The same things were measured in two ways. Each way mixes the same 3 hidden numbers, adds some noise and spreads widely along 2 directions of its own, which tell nothing about the thing.
Some things both ways: the first way, then the second way.
[-9  0 11  4 11 17 10 -4  2 -4 -7 -3 15]
[-16  17   6   7   8   2  11 -13  -9  22  -3]

[-24  10  -3   4  -4   7   4 -32  13  14  -4  10  12]
[  2  19  16   9  36  25  25  -9  20  33 -23]

[ 0  7  4  3  8 -6 -2  3  7 -2  0  9 -3]
[-20  23  10  10   8   7  13 -10  -4  15 -12]

[ 21  -8 -28  -4  12 -15  15 -10  18 -23  18  18   2]
[ -7  24  -9   8   1   4 -12 -13   9  -6  32]

[-17 -14  19   3  14  -3  26  10 -12  -6   5  17  -6]
[-17  24  20 -13  10  33 -16 -14   2  29 -13]

[-7 -7 -2 -4 10  2  7 -2  6  0 -1 19 -6]
[ -6  19   5   3  13  14   4 -10  10  19  -2]

[-10  35  22  18  -7  14 -13 -23  15   8  -8 -14  26]
[-18   5  13  19   8 -15  50  -2 -16  24 -42]

[ -4   8  10  11   3   2   8 -11   6  -6   5   4  10]
[-22  10  -1   1  -2  -7   9 -10 -16  22  -8]

[-10 -12 -10  -4  11   7  19  -7   6  -7   1  14   5]
[ -2  23   3   3  16  17  -1 -12  12  16   7]

[ 14   9  18  16   9  -4  13   2   1 -18  11  -4  13]
[-32   9   1  -2 -25 -14  -2  -9 -24   9  -9]

[ 10   4 -28 -10   6  -4  -7 -21  28   0  -1  17   3]
[  7  11 -22  18  14 -21  23  -8  13   5  24]

[ 9 23 12 14  2 -3 -6 -5 15 -6  4 -5 12]
[-26   6  -1  11 -14 -25  26  -4 -21  11 -19]

[-33   7   6   7  -3   6  15 -30   5  11   1   9  12]
[ -9   9  16  -5  25  25  11 -10   4  44 -30]

Other things, the second way, with their names:
<420>: [-14  14 -11  12   4 -14   5 -11  -5   6  18]
<173>: [ -4  34  19   0  25  38  -7 -14  16  25  -2]
<474>: [-18   8   2  -7  -2   7  -2  -8  -7  27 -13]
<82>: [-35   8  14  -1 -10  -5  16  -4 -24  25 -34]
<407>: [-28  12  22  -3   3   7  15  -9 -17  34 -36]
<389>: [  9  -1 -27  15  10 -20  32  -2  19  10   2]
<354>: [ -5  17  -4   8  15   2  14 -10   7  17   0]
<45>: [-27  14  12 -16   4  19 -17 -17 -13  34  -1]
<196>: [ -7  13   8  11  22   5  27  -9   7  25 -14]
<245>: [ -3  28  -1  11  23  16   2 -16  15  14  20]
<188>: [-28  11 -12  10 -20 -28   1 -11 -23  -4  19]
<410>: [ -5  12 -14  13   1 -15  12  -8   3  -1  16]
<274>: [ -8  10   1  11  13  -3  27  -6   6  21 -15]
<341>: [ -6   4 -16  12  -3 -18  24  -5   3   6   3]
<137>: [-23  11 -12   0 -14 -17  -7 -12 -16   8  15]
<265>: [-19  12   1   9  -2 -10  15 -10  -9  15  -7]
<322>: [-32  16  14   7  -7 -10  16 -10 -26  16 -17]
<331>: [-12  16   1   2   1   9   0  -6   5  11  -4]
<416>: [-29  16  23  -3  -1  10  16  -7 -18  29 -35]
<417>: [-12   6 -18  15  -3 -31  17  -9  -8   2  18]
<462>: [-22   4  -4   8 -19 -18  15  -5 -16   8  -9]
<321>: [-12  13  15  -3  20  16  13 -13  -2  42 -25]
<344>: [  0  24   1   8  24  21   3 -10  21  14   6]
<369>: [-11  28 -10  15   6  -8   1 -18   0  -4  40]
<160>: [-24  30   3   3  -8   1 -14 -16 -12   2  23]
<228>: [ -3  21  -7  18  18  -8  17 -15   1   8  21]
<7>: [-13  24   2  -2   9  13 -13 -16   2  15  17]
<365>: [-22   4  16   4   3  -3  31  -3 -18  34 -42]
<111>: [ -5   3  -5   4   2  -1  17  -5   7  18 -17]
<304>: [  0   5  -2  17  27  -8  42  -6   6  28 -21]
<385>: [-18   3 -37  16 -20 -51   2 -15 -20  -9  48]
<363>: [-20   2  11   4   6  -6  31  -5 -14  38 -41]
<252>: [-16  11   4  12   7 -11  28  -7  -6  16 -15]
<16>: [-15  10  -6   8   2 -14  13 -11  -8  17   4]
<440>: [ 19  27   2  26  47  16  37 -10  38  14   6]
<290>: [-35   1   2  -4 -25 -20   1  -9 -32  20 -10]
<114>: [-26  10  13  -7   3   6   6  -8 -15  31 -20]
<401>: [-16  21   9   2   4  11   7  -9  -2  17 -10]

Some of these things the first way, each followed by its name:
[-20 -16  20   1  15   8  27   8 -15  -4  -2  14  -5] => <45>
[ -9   7 -28  -8  -1  13  -2 -39  30   7  -8   9  19] => <440>
[-13  11  32  14   6   2   6   9  -6  -2  -3   1   3] => <416>
[ 4 14 19 12  6 -5 -5  5  6 -4  1 -1  4] => <322>
[  3   1 -16  -7   7   2  -2 -14  21  -5  -4  12   8] => <228>
[ 15  -1 -13  -5  11  -4  -2   0  16  -7   2  14   0] => <410>
[-3 24 25 20 -4 -3  4 -7  2 -4  9 -5 13] => <82>
[-8  1  9  6  8 -4 14 -3 -2 -5  5 10  3] => <474>
[ 0  3 10  4 10  4 -1  6  3 -2 -5  6  3] => <265>
[-27  -1  13   5   2   3   6  -4  -3  12  -8  16  -6] => <321>
[ 27   7  -2   6   8  -8   5  -2  13 -23  14  -4  11] => <188>
[ -1   1  31  13  14  12   8  15  -4 -13   2  -8  11] => <290>
[  0   3  -9   2   3   3   5 -16  13  -3   0   8  11] => <354>
[  0 -18  -8  -7  18 -10  11  14  -2  -4   2  31 -19] => <7>
[ 21  -6  -3   4  17  -6  20   5   4 -26  15   4   8] => <160>
[-16  24  -5   4  -9  14  -7 -38  22  13  -9  -2  24] => <304>
[ -4  -4 -19  -5   6  -6   9 -16  14  -5   6  18  -1] => <344>
[  1  24 -11   7  -8  -6   0 -32  23  -2  10   8  11] => <274>
[-20  12  31  17   2  13   9  -4  -4   2  -5  -5  12] => <407>
